There are 3 ways to turn a row about zero (a turn may also mirror it). The second row of each pair is the first, turned, with some noise. The first 27 pairs use one turn. New pairs use 3 turns, one after the other, and a turn may come again.
Known pairs, each followed by its turns in order:
[-0.99,-0.12,+3.90,+0.23,-1.40,+0.56,+0.45,+0.03]
[+2.08,-1.45,-0.66,+1.34,-0.93,+2.25,+1.19,-1.70]	j_634

[+1.87,+0.85,+1.59,-0.47,+0.24,-0.94,-0.09,-1.73]
[-0.44,+0.18,-0.29,+0.53,-2.02,+0.94,-1.81,+1.47]	j_53

[+0.05,-0.95,+1.19,+0.45,-0.25,-0.86,-0.27,+2.16]
[+0.65,-0.98,-0.79,-1.33,-1.18,+0.57,-1.20,-0.91]	j_634

[-0.65,+0.21,+1.35,-3.01,-1.64,-0.08,-1.32,+0.06]
[-0.43,+1.82,-0.08,-0.29,+0.47,+0.67,-2.80,-1.86]	j_53

[-1.52,+1.29,+0.51,-0.48,-1.66,-0.81,-0.93,+1.09]
[+0.39,+2.16,+1.14,+1.79,-0.86,+0.30,-0.69,+0.08]	j_316

[+0.11,-0.35,+0.01,+3.53,-1.46,+1.01,+0.04,-0.04]
[-0.59,-0.64,+0.10,-2.48,+0.60,-1.43,+1.22,+2.09]	j_53

[-3.90,-0.31,+1.93,-0.14,+0.52,-0.34,+1.29,-3.90]
[+2.11,+1.24,+1.78,-2.56,+2.66,+1.21,-2.05,-2.57]	j_316

[-0.28,-0.43,-1.67,-2.17,+0.48,-3.62,-1.32,-0.05]
[-0.68,-0.17,-2.91,+2.71,+1.19,+1.43,-1.13,-1.28]	j_53

[-0.33,+0.34,+0.25,+0.93,-2.40,-1.11,+1.11,+0.03]
[+1.13,+2.04,-1.14,+0.20,-0.40,+1.49,+0.15,-0.44]	j_634

[-0.26,-0.46,+3.65,-0.48,-1.01,-1.92,-0.06,-1.79]
[-0.37,+1.27,+0.57,+0.55,+0.64,+0.85,-3.28,+2.73]	j_53

[+0.14,-1.63,-0.37,+0.82,+1.85,-2.54,-0.62,+0.06]
[+0.71,-1.23,-1.65,+1.69,+1.32,+1.61,+0.80,+1.35]	j_53

[+0.66,+1.29,+1.42,+2.54,+0.18,-0.89,+0.86,+0.72]
[+1.63,-0.59,+1.22,+1.06,+0.46,-1.40,+2.08,-0.41]	j_316

[-0.43,+1.42,-3.17,-0.02,+0.20,+0.40,+0.42,-1.38]
[-0.65,+0.39,-1.39,+1.20,-1.19,-2.00,+1.95,-1.05]	j_53

[-0.70,-0.48,-0.87,-0.07,+0.71,+0.08,-1.75,-3.90]
[-1.05,+0.07,+0.99,-2.96,+1.78,-1.07,-2.23,+0.15]	j_316

[+0.56,-0.09,+0.11,+1.55,+0.15,+0.60,-0.67,+0.00]
[+1.21,-0.58,+0.24,-0.34,+0.95,+0.15,-0.72,+0.60]	j_634

[-0.02,+0.47,-3.39,-1.16,+1.08,+0.48,-0.04,-0.40]
[+0.52,+0.03,-1.70,+1.35,-1.14,-1.05,+1.80,-2.18]	j_53

[+0.65,+0.37,-0.39,+0.35,+3.26,+0.91,-0.22,-0.54]
[-0.04,-1.14,+2.72,-0.35,+0.34,-1.74,+0.11,+0.79]	j_634

[-3.35,-1.50,+1.22,-1.04,+0.62,+0.75,-2.55,-0.12]
[-0.69,-0.62,+1.81,+0.65,-0.03,+1.70,-3.68,-1.27]	j_316

[-0.71,+0.56,-1.47,-0.91,-1.52,-3.24,+0.05,-0.07]
[+0.68,+2.68,+0.66,+0.21,+0.69,+0.63,-0.25,+2.70]	j_316

[+0.99,+1.13,-0.24,-1.20,+0.05,+0.12,-0.90,+2.11]
[-1.85,+0.54,-0.04,+1.77,-1.20,+0.50,+1.04,+0.32]	j_316

[-0.62,+2.22,+0.30,+0.30,-1.57,+2.41,+1.61,-1.22]
[+1.13,+1.53,+0.84,+3.03,+1.49,+0.59,+0.71,-1.09]	j_634

[-0.17,-0.04,-2.84,-0.87,-0.62,-0.41,-0.65,+0.66]
[-2.10,+1.40,-0.77,-0.77,+1.01,-0.49,-1.01,+0.24]	j_634

[+0.48,+2.37,-0.11,+0.43,-0.18,+0.37,+1.08,-1.50]
[+1.16,+1.76,+1.11,+1.04,+0.64,-0.62,+1.12,-0.32]	j_634

[-1.47,+0.69,+0.67,+1.08,+1.47,+0.90,+0.13,+0.05]
[+0.17,-0.63,+0.38,+0.92,+1.46,-0.20,-0.41,-1.93]	j_316

[-0.93,-1.76,-0.58,+1.29,+0.96,-0.43,+0.02,-0.58]
[-0.49,-0.49,+0.80,-1.06,-0.22,+1.32,-0.27,+1.68]	j_634

[+2.88,-0.15,+0.51,-1.01,+0.36,-0.11,-0.96,+1.37]
[+0.26,-1.69,-0.40,-0.93,-1.27,+2.35,-0.85,-0.92]	j_53

[+2.00,+1.55,+1.14,+3.76,+0.78,-0.37,-0.01,+0.87]
[+0.94,-1.76,+1.34,+1.38,+0.36,-3.13,+2.60,-0.19]	j_316

New pairs, each followed by its turns in order:
[+1.60,+0.95,+1.93,-1.65,+2.01,+2.03,-1.55,-2.80]
[-4.46,+0.13,-0.91,+0.43,+0.39,-2.08,-1.83,+0.46]	j_53 j_316 j_53

[-0.51,+1.70,+1.16,-0.17,-1.09,-0.33,+1.39,+1.05]
[+0.79,-0.81,+1.36,-0.22,+0.73,-1.27,+0.04,-1.90]	j_53 j_53 j_634

[-0.30,-0.43,-1.09,+0.45,+2.63,-1.47,+0.34,-3.06]
[-1.29,-3.64,-1.14,+0.76,+0.70,-0.33,+1.09,+1.01]	j_53 j_316 j_53

[+0.21,-1.52,+1.58,-0.19,+3.90,+0.72,-0.14,-3.78]
[-3.43,-1.85,-2.27,+1.84,-1.68,+2.82,+1.02,-0.10]	j_53 j_53 j_634

[-0.03,+1.63,+2.44,+0.93,+1.00,+0.25,-0.15,-0.26]
[-0.57,+0.49,+2.07,-0.61,-0.36,+1.39,+0.02,-1.99]	j_53 j_53 j_316

[-0.57,-0.79,-0.01,-0.68,-0.41,-0.97,+0.19,-0.34]
[-0.91,+0.18,-0.90,-0.20,-0.81,-0.41,+0.82,-0.08]	j_634 j_316 j_53

[-0.37,-1.25,-0.75,-0.34,-0.88,-0.64,-1.28,+1.13]
[-1.93,-0.95,-0.02,-0.76,+0.22,-0.03,-0.70,+0.62]	j_316 j_634 j_316

[-0.25,-1.70,-0.22,+0.71,+0.45,+1.04,-2.06,-3.90]
[+0.49,-2.57,-3.40,+0.42,+1.82,+0.79,+1.77,+0.04]	j_634 j_634 j_634

[-1.77,-2.21,+0.64,-2.20,+2.08,-0.41,+0.11,-0.71]
[+0.95,-0.54,-1.48,+0.95,+2.24,-2.25,-0.61,+1.82]	j_634 j_316 j_634

[-0.13,-2.07,+3.09,-0.78,+1.37,+0.17,-3.90,+1.43]
[+1.13,+1.67,-2.90,+4.08,-0.34,-0.19,+1.89,+0.04]	j_53 j_53 j_634

[+0.29,-0.40,+0.00,-3.84,-0.35,+0.46,-3.10,-1.87]
[+0.63,-1.14,-1.97,-2.41,+3.43,-0.38,-1.80,-1.59]	j_316 j_634 j_316

[+0.72,-0.20,+2.51,+1.91,+1.91,-1.30,-0.65,-2.06]
[-1.45,-2.56,+0.91,+0.86,-2.60,-1.88,-0.04,-0.47]	j_316 j_53 j_316

[+0.11,-0.28,+0.67,-0.32,+0.89,+2.89,-3.04,-0.70]
[+0.81,-2.94,-1.74,-0.10,+1.43,-1.51,+0.98,-1.24]	j_316 j_316 j_634

[+0.55,+0.16,+3.54,+1.74,-3.90,+0.52,+0.44,+1.71]
[+0.66,-0.41,+0.66,-4.94,-0.60,-1.77,-1.80,-1.37]	j_634 j_634 j_634

[-0.45,+0.01,-0.37,-0.15,-2.21,+0.02,+0.11,+1.32]
[-2.06,-1.18,-0.35,+0.43,+0.86,-0.16,-0.19,+0.63]	j_316 j_316 j_53

[+3.90,-0.49,-2.59,-2.75,-0.05,+0.16,+2.24,-1.50]
[-4.43,+0.80,-0.73,-2.79,+0.54,-1.84,-1.74,+0.92]	j_53 j_53 j_634

[+0.31,+0.73,-0.15,+0.65,+1.95,-0.43,-0.12,+0.77]
[+0.34,+0.44,+1.09,-1.35,+0.14,+0.27,-1.44,-0.18]	j_316 j_634 j_53

[-0.27,+0.10,+0.30,-0.23,+1.48,-0.01,-0.98,+0.67]
[+1.10,+0.36,-1.23,+0.45,-0.57,+0.21,-0.99,-0.08]	j_634 j_634 j_316

[-0.86,+0.06,-2.02,+3.90,+0.80,+0.13,+3.45,+0.76]
[+0.20,+2.33,-0.55,-0.30,-4.88,-0.71,-1.45,-0.48]	j_53 j_634 j_316

[+2.97,-2.66,+0.13,+3.77,-0.26,+0.32,-1.32,-0.23]
[-3.34,+1.11,-3.19,+0.50,+2.40,+0.44,-1.96,-0.62]	j_316 j_634 j_634

[+1.39,+0.05,+2.43,-0.39,-1.98,+0.34,-0.18,-2.01]
[+0.78,+3.00,-0.39,+0.77,-1.44,-0.84,+0.84,-1.20]	j_53 j_53 j_53

[-0.18,-0.28,-0.08,-0.95,+2.15,+1.73,+1.35,-0.21]
[-2.58,-1.00,+0.72,-0.34,+1.07,-1.16,+0.68,+0.39]	j_316 j_316 j_634

[-0.42,-3.90,-0.24,-1.40,+0.76,+0.49,+1.94,+1.29]
[-0.58,+0.87,-1.15,-3.52,-0.66,+0.64,+1.51,+2.25]	j_316 j_53 j_316

[-0.50,+0.09,+1.54,-0.16,-1.99,-1.36,+0.34,+0.44]
[-1.73,-1.22,+0.42,+0.92,-1.65,+0.74,+0.56,+0.84]	j_53 j_634 j_634

[-1.73,+0.25,-0.37,+0.72,+1.14,-2.89,+0.32,+2.67]
[+0.47,+0.37,+0.37,-0.89,-2.27,+1.41,-0.25,+3.60]	j_316 j_316 j_634

[+0.64,-3.33,-0.90,-3.90,-3.47,+0.76,+0.05,+0.55]
[-1.74,+3.50,+0.93,-3.99,+1.82,+1.59,-1.39,+0.93]	j_316 j_53 j_316

[-1.93,-0.54,+0.14,+0.85,-2.20,-0.50,+0.16,-0.53]
[+0.08,+0.52,+0.37,+0.01,+0.45,+1.82,+1.03,+2.39]	j_634 j_634 j_53

[+0.07,+0.14,+0.60,+0.27,+0.62,-0.26,+0.01,-0.16]
[+0.11,+0.45,-0.56,-0.08,+0.30,+0.09,-0.51,+0.15]	j_634 j_634 j_634

[+0.28,+0.46,-0.14,-2.44,+1.11,-0.44,+1.50,-2.61]
[-1.27,+1.24,-0.53,-1.39,-1.65,-2.10,+0.37,-1.94]	j_634 j_634 j_316

[-1.77,+0.56,-1.97,+0.59,+0.77,+2.20,+0.98,-0.08]
[-1.43,-1.49,+1.49,-2.58,-0.58,-0.33,+0.70,-0.92]	j_316 j_316 j_634

[+0.17,+0.52,+0.10,-0.79,+0.86,-2.49,-0.28,-0.55]
[+0.11,-1.10,+1.14,-0.12,+1.05,-0.86,-0.58,+2.03]	j_53 j_316 j_316

